Each new row is followed by what is left after taking away its nearest point in the smallest flat space through zero that holds the last named rows.

J_556 (4 x 13)
[[ 31 -36  29 -11 -23  52  -6 -34  58 -29  12   0 -37]
 [  4 -15  12   4 -44  10 -13 -21 -11   4 -12 -25 -29]
 [ -6  14  14  -9  -9  48  24 -34   1  33  -2 -11  30]
 [-38   0 -23  11  11  -9   8 -37 -13 -24 -43 -26  16]]
New rows:
[ -7  47  -6  -3 -19  23   4  47   3  25  24   2  24]  [-15  25 -14   4 -21  17  -5  25  16 -15   2 -11   3]
[-47  44 -32  11 -17  16 -12  43  41  12 -44  49   9]  [-39  33 -23  11 -39  25 -19  34  44  11 -45  40  -9]
[  3 -27 -20 -44 -42  35  46 -44 -21  21  43 -34   1]  [  0 -28 -40 -38 -10  -9  36 -11 -19  -8  46 -15  -3]
[-31 -31   5  47  17  -9 -39   1  35  46 -13 -29  -5]  [-26 -27   8  43  25  -4 -35   7  42  50  -4 -20   1]
[ 40  30 -40 -23  12 -38 -47  11 -14 -42 -28 -27  22]  [ 54  32 -19 -33  -3   1 -37  -3  -2 -18 -14 -26  28]

J_112 (4 x 13)
[[ -12   49    7   38  -17  -56  -64   -6  -50   60  -14  -70 -100]
 [   5   43   60   52   28   32  -17  -34    8   33   -7    1  -45]
 [   6   18   11   80   77   38  -23   20  -71  -19   -5   -1   34]
 [ -11   23    0   62   17  -41  -33  -23  -13   44  -39   -9  -82]]
New rows:
[ -1  12 -23  24   2  22  -1  11  -7 -29 -15  24  31]  [ -3  23 -13   9 -22  11  -8   2   4 -11 -11   8   4]
[  3  33 -10  12 -19 -30 -70  -9   5  15  -9  15  14]  [  7  26  -6   3 -16 -14 -57  -9  16   3  -3  28  35]
[-34  18 -22 -29 -16   4 -31  -2  10 -42  -1 -16 -14]  [-32  20 -14  -9   3  16 -28  -9  14 -43  -8  -2 -12]
[  2  15 -16  13  -4   7 -20  37   3 -61  -6 -36  11]  [  1  16  -5  15  -8   6 -13  17  33 -48 -15 -21 -11]
[-36  29  -9 -12 -31  18  20 -23   8 -70  16 -41 -16]  [-38  25 -16  14 -11  13  20 -27   6 -70   0 -26 -22]

J_569 (4 x 13)
[[ 33  -3 -22 -72  -9 -24 -13  40   3 -31  -8  54  48]
 [ 20 -32 -42 -41  10 -21  10  15  34   4  34  79  -2]
 [-24   8 -15 -38   5   5 -32  40  46  -4   1   9  21]
 [ -3  46  -2 -26 -36 -39  17 -37  39  -4  28  48 -26]]
New rows:
[-22  29   0  -4   0  28  -6  62   5  43  -3 -25  -8]  [  7  25  -1  -6 -11   8  18  39 -17  37   3   2 -15]
[ 32   0  -4  44   7 -35   0 -52   0  29 -23   4  -9]  [ 20   2 -11  19  12 -28 -25 -19  19  22 -31   2  14]
[ -3   1  17  18 -45  -5   6  36   8 -31   2 -31 -30]  [  7 -17   5  13 -37  -7  11  41   8 -29   9 -13 -30]

J_306 (4 x 13)
[[ -5  87 -10  -9  56 -15 -16 -24  23  48 -15   6  59]
 [ 45  48 -29   3  66 -42 -41  32  15  54   3  14  62]
 [ 44  59  51 -26  31  12 -33   9  19   5  -7 -10  61]
 [-35  63 -11  11  63   3  47  50   1  18  41 -54 100]]
New rows:
[  3 -39  -3   5   5   9 -24   4  13  43   7  10  17]  [-13 -32   9   1  -2  23 -12  -7  13  34   6   1  18]
[-37 -20  38 -47  17 -21  -6 -10  39 -29  25  44  15]  [-38 -28  22 -39  22 -31  -3   1  36 -23  31  45  15]
[ 35   0   3 -41  24  11 -36 -22  38 -20 -31 -14 -18]  [  5 -12 -24 -24  29   7  -4  -4  28 -19 -11 -29 -14]
[ 23 -23 -15  28  26  25  38 -16 -30  35  -6  34 -30]  [ 31  -7  11  18  30  39  37 -10 -26  26  -4  21  -9]
[-26  -8 -43   9 -25   2   5 -20 -24  23  21 -27 -16]  [  7   5 -13  -5 -20   9 -18 -12 -17  18  16 -28   1]
